There are 9 hidden switches. A switch that is on adds its own fixed numbers to the row, and there is some noise. The rows also spread widely along 10 directions, which tell nothing about the answers.
In the rows, zero is written as 128.
Some rows, each with its switches (1 for on, 0 for off) after it:
[128 105 132 128 125 142 154  81  84 104 118  93  66 151 155 111 150 113
 118  53 164 110 133 146 137  94 158  94  99 135 143 125 153 126 136] : 1 0 0 0 1 1 0 1 0
[137 130 180 139  86  94 177 147 129 121 169 113 130 148 149 152 142 106
  87 134 120  74 150 172 105 117 155 133  79 146 110 126 161 115 143] : 1 1 0 0 0 0 1 0 0
[114 112 165  90 106 107 148 179 188 117 147 132 150  83  91 137 160 186
 124 204 110 122 130 138 109 123 166 123 128 154 123 126 141  80 162] : 0 0 0 0 0 0 0 0 1
[125 132 110 116 117 137 110 105 114 147 135 122 121  88 123 109 150 162
 130 113 127 126 136 130 163  99 131 123 104 123 127 144 144 114 173] : 0 1 0 0 0 0 1 1 0
[137  56 114 116 133 146  94  87 147 112  73 166 131 115 129 150 100 186
 172 126 155 178  88  81 130  92 106 127 155 145 161  69 121  93 111] : 0 0 0 0 0 1 0 0 1
[144 130 134 118  60 112 102 130 126 108 118  84 165 143 108 125 141 142
  80 130 118 103 137 128 180  74  65  75  71 108  79 142 104 125 172] : 1 1 0 1 1 1 0 1 0
[126 113 174 126 112 132 139  84 107 127 107 114 129 141 153 130 176 119
 104  93 155 103 132 137 127 110 123 129 101 143 101 138 137 151 131] : 1 1 0 0 1 1 0 1 1
[ 86  61 146  97 124 171  88  64 131 139 103 111 158 125 127  99 155 157
 133  88 156 151  77 102 155  90 109  80 134 160 115 171 127 114 122] : 1 0 1 1 1 0 0 1 1
[131 119 217 109  46  88 177 183 163 112 168  65 165 188  71 148 147 132
  98 190  75  73 171 152  77 143 104  99 114 122  49 135 128 151 113] : 0 0 0 0 0 0 0 1 0
[ 97 124 171 107 123 113 131  94 138 145 122 117 155  93 134  95 185 146
 108 127 143 121 137 149 125 107 131 103 124 142 102 163 129 136 161] : 1 1 0 1 0 0 1 1 0
[160 113 167 149  98 118 129  62  92 158 101 154 134 129 144 150 147 125
 130 104 126 102 158 127 141  96  84 172  66  93 102 107 135 178 142] : 1 1 0 0 1 1 1 0 1
[128 108 161 132  75 116 150  94 113 133 146  90 121 176 129 135 140 131
 105 117 108  79 147 153 123 120 108 130 103 137  92 124 155 142 130] : 0 0 1 1 0 0 0 1 0
[137 142 143 119 112 106 118 167 154 116 107 148 165  98 137 142 125 130
 107 162 137 142 116 110 129 110 112 137 115 142 113 121  95 100 147] : 0 0 0 0 0 1 0 0 0
[135  50 158  99  88  88 150 123 155  66 116 101 131 147  97 139 122 150
 117 136 141 113 120 141 130  60 130  37 120 131 151  80 132  87 152] : 1 1 0 0 1 0 0 1 1
[109 123 130  99  80 180  90 143 140 156 150  94 152 101  79 106 152 182
 136 134  85 145 115  98 168 102 103 117  75 109  78 192 137 111 151] : 1 0 1 0 1 1 0 0 0
[134  93 144 121  95 154 153 134 135 130 151 106  71 125 123 151 142 183
 136 121 129 105 131 154 133  95 162 141  84 133 141  95 192  80 149] : 1 0 1 1 0 0 1 0 1
[115 136 178 122 103 148 103 137 144 143 121 123 188 138 142 142 162 131
  97 144 133 126 110 108 122 138  93 141 118 160  62 173 111 141 112] : 1 0 0 0 0 1 0 0 1
[164 114 142 128 109  68 149 111 133 108  95 161 117  92 130 146 138 139
 113 150 144  96 150 148 143  80 132 144  94 116 152  64 120 118 190] : 0 0 0 0 1 0 0 1 1
[108  93 143  85 107 122 133 106 160 110 126  94 117 109  87 102 170 202
 133 149 115 126 139 139 127 100 144  83 131 129 129 122 141 112 170] : 1 0 0 0 1 0 0 1 0
[112 138 207 102 105  87 172 128 138 127 110 103 130 106 111 115 201 142
 110 157 115 103 174 157  90 123 132 148 109 116  72 119 126 168 155] : 0 1 1 0 1 1 0 1 0
[121  54 168 116 112  92 196  78 110  71 103  87  59 173 124 112 141 114
 126  85 152 108 150 168  99  67 153  50 112 111 150  71 153 130 130] : 1 0 1 1 1 1 0 0 0
[134 170 118 132 126 126 110 157 148 116 116 142 115 100 186 150 147 153
  82 138 159 112 114 143 144 115 143 181 101 169 129  93 136  86 174] : 1 0 1 0 0 0 0 0 0
[120 127 139 105 115 130 100 134 157 116  92 128 139  95 135 130 169 173
 103 150 151 128 117 127 156  87 115 128 105 137 116 107 118 102 174] : 1 0 1 1 1 0 0 0 1
[135  84 179 127  87  97 147  84 124  86 106  85 129 203 139 147 145 124
  92 112 151  85 145 155 113  98  89  70 129 136 102  87 133 152 120] : 1 1 0 1 0 0 0 1 1

New rows, each followed by its switches (1 for on, 0 for off):
[158 126 139 150  61 132 154 109  90 145 166  88 102 148 122 132 134 127
 108  95 103  73 162 156 152  99 114 131  48 105 103 149 164 133 158] : 1 0 0 1 0 1 0 1 0
[116  94 166 109 105 138 107 139 154 111 109 123 164 129 144 143 138 134
  98 127 159 128  83 114 140  94 116 110 117 167 114 130 115  93 130] : 1 0 1 0 1 0 0 1 1
[126 121 160 120 121 106 120 101 130 109  81 119 134 151 147 141 154 131
 104 129 161 117 142 131 117 115  93 112 142 133  99  93 104 158 130] : 0 0 0 0 0 0 1 1 1
[ 98 112 170  97 106 136 137 106 132 145 140  83 137 117  83  89 189 150
 123 129 114 115 152 140 122 121 128  82 115 113  81 187 140 163 149] : 1 0 0 0 0 0 0 1 1
[123  81 185 114  75 123 153 108 155 150 156 116 162 137  99 144 144 179
 143 157  90 107 135 131 100 132 122 144 127 151 105 132 158 116 114] : 0 1 0 1 0 0 0 1 0
[116 114 174 115 110 135 121 152 149 122 111 124 175 113 140 134 152 121
 104 134 158 143 105 116 127 101 119 101 113 151 100 152 110 104 127] : 1 1 0 1 0 1 0 0 1
[118 104 141 122 109 132 164  93  99 125 143 103  98 119 130 104 154 125
 119  86 136 102 131 152 142 102 168 106  92 143 137 161 158 108 153] : 0 0 0 1 1 1 0 1 0
[125  96 140 139 152 170 156 101  74 163 128 145  90  59 155  97 137  70
 155  36 182 147 109 120 143  87 192 124  76 126 167 185 152 107 134] : 1 0 0 0 0 1 0 1 1
[128 144 140  89 123 129 116 189 175 108 101 129 131  74 100 136 166 184
 123 185 136 143 129 115 134 109 140 132 121 126 119  99 108  93 169] : 0 0 0 0 1 0 0 0 1
[104  69 162 105 142 102 134  77 132 103  78 146 148 105 134 111 150 123
 127 113 172 144 103 120 119  90 134  81 147 152 143 128 105 121 139] : 0 0 0 0 1 1 0 1 1
[139 124 119 125 122 140 105 112 120 121  88 132 126 121 145 132 133 141
 132 108 151 149 122 107 144 102 102 127 120 126 124 105 115 118 128] : 0 1 0 1 0 1 0 0 0
[121 100 129 100  99 156 113 124 135 128 128 101 130  95  95 107 154 165
 126 119 134 127 118 123 172  77 130  80  94 121 125 155 134  96 168] : 1 0 0 1 1 0 0 1 1
[121 106 156 114 106 108 119 115 140 138 120 141 170  97 122 111 136 117
 117 137 124 130 116 119 136  88 113 115  93 123 114 143 107 123 157] : 1 0 1 0 1 0 0 0 0
[113 108 129 104 125 187  94 107 152 124 108 106 102 128 154 147 169 221
 123 117 167 134 101 127 141 117 132 141 149 180 127 105 162  89 130] : 1 0 0 1 0 0 1 1 1
[147  75 160 145 102 122 138  87 110 105 105 122 121 208 165 169 104  99
 119  96 159 107 118 129 115 104  96 105 129 146 123  76 134 134  84] : 0 0 0 1 0 0 1 0 1
[103 125 148 112 133 112 165 132 117 108 138 108  91 111 127 106 173 123
 104 119 149 109 144 167 123 108 181  89 106 139 124 150 153 115 161] : 0 0 0 0 0 1 1 0 1
[145  92 157 127 102 160 123 155 138 116 106 122 136 123 148 160 120 130
 126 106 170 144  95 104 134  86 119 120 102 149 135 109 128  78 110] : 1 1 0 1 0 1 0 1 1
[145  79 107 138  87 116 112  57 106 124 114 121 131 153 132 132 103 154
 124 100 126 116 119 126 161  82  85 105 112 137 136 113 136 115 141] : 0 0 0 1 0 1 0 1 0
[116  66 138 116 110 174 115  55  94 140 100  93  89 153 113 104 139 154
 166  63 133 153 125 108 144  79  97  91 104  95 117 123 145 146 108] : 1 0 1 1 1 1 1 0 0
[127 120 165 117 115 118 148 100 140 137 110 120  95 122 121 124 166 171
 143 143 116 118 169 145  96 120 124 158 118 107 108  78 144 160 144] : 1 0 1 0 0 0 0 0 0
[129 147 171 123  94  89 158 131 113 132 148 114 142  98 120 105 177  89
  75 128 130  69 159 167 149  97 144 111  59 114  97 176 128 144 195] : 1 0 0 0 1 0 0 1 1
[117 106 173 132  77 118 119 130 150 132 158 128 198 179 154 166 111 120
  91 148 107  99  91 121 115 140  98 149 120 192  82 149 135 106 100] : 0 0 1 0 0 0 0 0 0
[123  50 138  87  69 150  83  75 166 112 114  89 155 156  62 132 146 252
 145 159  93 135 119 100 150  92  65  80 137 127  99 118 138 121 136] : 1 0 0 0 1 1 0 1 1
[112 104 136 124 125 129 141 134 120 109 130 118 105 118 157 121 126 112
 113  88 162 136 101 139 134  82 157  95  96 151 145 133 145  83 142] : 1 0 1 0 0 1 1 0 0
[120 125 182 122  84 111 111 126 150 121 111 122 197 169 140 158 149 135
  82 166 128 108 118 123 117 133  73 131 132 165  61 141 104 138 112] : 0 0 0 1 0 1 0 0 1
[ 96 121 160 104 110 118 137 131 143 127 140 109 149 112 117 109 168 154
 109 147 125 125 131 145 120 119 142  99 124 149  97 167 136 110 145] : 0 0 0 1 0 1 1 0 0
[136  89 187 127 102  75 167  97 146 117 112 153 130 118 144 148 150 141
 106 153 139  84 139 165 114  89 139 153  95 143 137  77 145 117 166] : 1 0 1 1 1 0 0 0 1
[114  94 147 106  96 128 110 133 161 123 129 114 168 127 113 129 127 164
 118 149 127 138 107 121 136  91 107  78 122 143 114 136 119  93 138] : 1 0 0 1 0 0 1 0 0
[147 151 168 120  97 122 138 193 140 113 120  98 135 121 122 142 150 106
  91 141 149 108 144 133 129 103 119 111  88 112  93 124 107 124 150] : 1 0 0 0 0 0 0 1 1
[134 123 161 121 113 114 155 100 112 139 107 128 121 101 112 110 165 130
 141 119 120 125 163 133 123 103 129 132  96  97 111 125 127 150 148] : 0 1 0 1 1 1 0 0 0
[158 140 156 127  85  93 174 114 118 123 130 102  85 131 100 124 165 141
 116 141 104  75 198 170 127  94 127 127  66  74 112  87 144 156 179] : 1 0 0 1 1 0 0 0 0
[130  51 140 123 108 121 134  77 141 129 114 144 121 119 125 131 106 167
 161 116 132 142 112 121 125  76 123 114 120 130 162  83 146  98 132] : 1 0 1 1 0 0 0 0 0
[116 101 134 108 129 129 113 109 116 119  89 106 117 101 115  91 146 114
 127  93 164 146 126 121 150  68 112  62 107  97 124 130 107 137 161] : 1 0 1 0 0 0 0 1 1
[ 91  91 116 110 111 122 147  39 106  87 151  53  42 206 135  99 173 185
 101  85 125  78 155 190 124 111 152  63 133 149 123 110 203 143 155] : 1 0 1 0 0 0 1 0 0
[121 145 118 102  94 138 115 133 117 123 124  68  94 108 108  96 172 160
  98 109 130 107 149 150 180  71 117  85  68  93  99 138 133 120 197] : 1 0 1 1 1 0 1 1 0
[108  90 177 108 120 113 150 130 158  89 120 116 128 140 145 147 159 161
 105 139 156 123 117 149  97 109 151  96 139 176 125 107 150  98 126] : 1 1 0 0 0 1 1 0 1
[122  82 197 120  89 167 143 121 123 167 157 116 171 135 114 132 136 110
 150 100 111 130 112 101 111 124 126 131  94 136  94 180 140 129  85] : 1 1 0 0 1 0 0 1 0
[113  91 127 104 124 142 141 150 143 130 157 133 127  65 108 104 127 139
 149 117 133 155 104 122 140  84 186  80 103 139 166 160 150  63 156] : 1 1 0 0 0 0 0 0 0
[125  88 135 108  77 126 124 149 134  99 149  87 150 141 116 121 114 122
  92 110 141 113  94 137 168  61 125  35  88 144 129 156 126  66 152] : 1 0 0 1 1 0 1 1 0
[142 125 184 147  82 121 118 103 117 176 141 151 199 124 143 145 142 100
 108 128 117  98 132 123 142 116  85 161  72 131  80 173 126 149 133] : 1 1 0 1 0 0 0 0 1
[146 143 151 106  61 134  89 174 166 165 125 111 185  88  65 138 137 196
 137 193  81 136 149 100 150 105  58 139  92  88  65 134  98 125 156] : 0 0 0 1 0 0 1 1 0
[114 104 159 119 148 166 135  81 113 139  88 127  82 129 157 132 173 152
 157  91 163 141 133 122 103 130 142 161 145 139 125  86 157 141 106] : 0 1 1 1 0 0 0 0 1
[111 132 166 123 136 140 134 121 128 152 121 153 159  84 165 116 162 103
 111 112 159 131 105 123 129 116 154 145 105 160 120 168 116 110 137] : 1 0 0 1 1 0 0 0 0
[126 101 194 116 156 166 174 155 118 100  88 113  76 151 158 144 153  72
 141  78 198 148 120 117  75 120 172 109 129 129 136  84 124 130  70] : 1 0 0 0 1 0 0 0 1
[116  91 144 114 130 128 100  73 139 143  88 157 155  88 147 119 143 157
 136 115 151 147 100 109 139  89 113 145 125 146 135 114 112 119 153] : 1 0 1 0 1 0 0 1 0
[ 99 117 152 102 107 117 118 107 147  86 120  89 136 174 143 127 172 169
  76 136 138 110 119 149 123 115 118  81 138 172  92 129 132 121 137] : 1 0 0 0 1 1 1 0 0
[137 126 135 119 126 133  99 113 135 141  77 138 149  81 141 117 144 142
 134 115 162 158 123 105 145  87  98 124 119 118 126 111  95 122 149] : 1 1 0 1 0 0 0 1 0
[116 148 134 101 104 146 121 160 129 129 125  96 118  86 109 106 166 155
 111 127 122 128 132 127 155 103 136 128  84 125  96 158 128 110 169] : 0 0 1 0 1 1 0 1 0
[103  90 158 113  84 119 157  98 125  96 171  73 113 188 138 121 153 141
  80 104 122  67 116 172 127 113 154  86 106 180 113 148 180 106 142] : 1 0 1 0 1 0 0 1 0
[ 98  79 152  98 122 150 122 115 150 100  96 106 122 112 137 119 164 172
 114 114 172 141  88 129 142  79 141  90 125 166 132 125 137  81 144] : 1 0 1 1 1 1 0 1 1
[159 145 130 142 102 112  86 125 139 124  98 151 157 120 176 167 130 149
  79 140 160 103 117 129 162  96  83 165  98 153 114  93 112 114 166] : 1 0 0 0 0 0 1 1 1
[146 106 154 120  73 133 143 147 132 129 143  93 124 125  91 133 131 152
 137 127 107 120 148 125 129  94 115 109  85 103 106 129 143 120 139] : 1 1 0 0 0 1 0 1 0
[121  93 155 115 113 130 122 116 139 131 118 128 161 128 123 128 121 131
 141 125 133 143 111 105 114 115 116 108 140 143 119 133 112 122 110] : 0 0 0 0 0 0 0 1 0
[112  81 165 120 121 110 138 125 115 100 105 115 148 159 131 121 111  56
 116  96 163 140 109 116 117  88 116  52 125 123 114 130 100 134 106] : 0 0 1 0 0 0 0 0 1
[146  36 140 121  93 133  89  68 133 154  95 154 177  88  82 126  97 166
 183 117 117 173 111  75 159  57  68  96 106  93 138 127 112 122 134] : 1 1 0 0 0 1 0 1 1
[116 111 153  98 112 106 126 135 153 127 102 127 143  59  94 113 167 178
 130 158 138 141 139 135 144  80 125  95 114 117 119 133 120 104 180] : 0 1 0 1 0 1 1 1 1
[110 136 194 138 150  94 169 124 114 133 120 153 150 111 192 122 147  33
  88  99 181 117 121 152  91 117 161 123 110 158 121 153 109 138 124] : 1 0 0 0 0 0 1 0 0
[122  94 160 114 102 144 120 112 123 169 127 130 163  83  84 109 141 140
 159 125 114 148 129  98 137 105 109 122  99 103 101 180 122 139 134] : 0 0 0 0 0 1 0 1 1
[110  96 133 114 150 106 135 104 140 125 117 172 138  73 154 121 130 136
 140 123 156 150 104 130 124  97 170 119 136 164 173 120 138  80 152] : 0 1 0 0 0 0 1 0 0
[127 115 171 129 120 142 147 135 111 152 129 140 139  90 140 121 136  91
 134 100 144 141 119 115 125  98 146 134  74 120 120 162 121 121 127] : 1 0 0 0 1 1 1 0 0
[126 172 139 124 107 111 122 137 127 115 124 110 137 122 153 131 172 144
  76 137 136  98 142 147 138 130 122 142 111 158  89 139 127 124 166] : 0 1 0 0 0 1 0 1 0
[146  80  97 113  76 146  75  94 154  91 110  92 121 196 125 164 108 232
 125 135 120 128 115 117 159  85  64  86 138 142 125  54 148  91 127] : 1 1 0 1 0 0 1 0 0
[122 103 182 105 129 126 179 127 118 141 120 120  89  57  97  99 182 129
 147 110 147 126 160 146 118  80 178 113  75  90 133 143 144 134 167] : 1 0 0 0 1 1 1 1 1
[110 170 151 115 150 140 115 149 129 101  83 112 123 123 179 124 185 107
  74 113 193 133 121 130 120 129 134 116 130 155  93 136 102 135 138] : 1 0 0 0 0 1 0 0 1
[155  83 170 123  65 122 143 119 130 136 132 101 131 133  71 138 131 162
 149 137  96 112 163 123 128  86  92 108  81  84 101 119 144 146 137] : 1 1 0 0 0 1 0 1 1
[120  89 136  99  83 129  91 119 168 140 129 136 186  89  86 131 130 214
 138 173  95 144 104 101 156  94  96 125 111 143 111 149 121  87 157] : 0 0 0 0 1 1 1 1 0
[154  99 149 127  86 113 130 124 100 116 105 114 134 127 102 132 118 103
 126 104 135 121 141 116 161  63  90  85  71  79 110 119 110 137 146] : 0 1 0 0 1 1 1 1 1
[104 110 167 103 112 121 129 150 148  97 116 102 149 139 138 141 152 141
  94 141 158 123 108 135 113 118 128  95 137 174 100 139 124 103 124] : 0 0 0 0 0 1 1 1 1
[116  81 183 103  95  92 153 112 133  94  95  73 121 159  92 107 152 116
 109 123 144 114 158 151 110  71  96  32 118  91  98 104 112 160 139] : 1 0 1 1 0 0 0 1 1
[146  40 143 140 105 130 137  48  99 106 101 126 117 177 157 143 101 107
 126  61 172 113  97 125 148  69 114  79 112 146 160  93 139 113 111] : 1 0 0 1 1 0 0 1 1
[116 108 172 119 124 124 136 112 123 139 121 126 141 120 126 119 155 112
 123 119 144 126 137 131 115 106 129 104 111 120 106 146 125 148 133] : 1 0 0 0 0 0 1 0 1
[102 133 158 114 121 129 104 135 128 128 127 142 203 124 158 122 146  75
  77 120 154 123  84 112 150 122 121 106 113 176  92 198  97 113 132] : 0 0 0 0 1 0 0 0 1
[121  67 147 102 113 120 142  85 146  97  83  99  77 120 106 120 158 205
 145 129 149 133 142 146 122  73 124  95 132 118 140  65 151 118 157] : 1 0 1 1 0 1 0 1 1
[128 164 135 113 107 146 127 158 139 124 139  90 107 129 125 123 169 156
 101 139 123 109 151 143 126 132 136 131 105 127  93 132 138 130 153] : 1 0 0 0 0 0 0 0 0
[179 142 151 137  83 129 127 123 116 155 112 119 109 111 101 150 152 159
 140 136 110 101 187 127 140  99  85 171  65  63  94  83 135 171 161] : 1 1 0 0 0 0 0 1 1
[141 162 100 137 136 191 121 137  90 160 141 122  78  91 153 115 146 113
 137  69 150 136 130 117 157 116 162 155  76 114 136 152 150 114 148] : 1 0 0 0 0 0 0 0 0
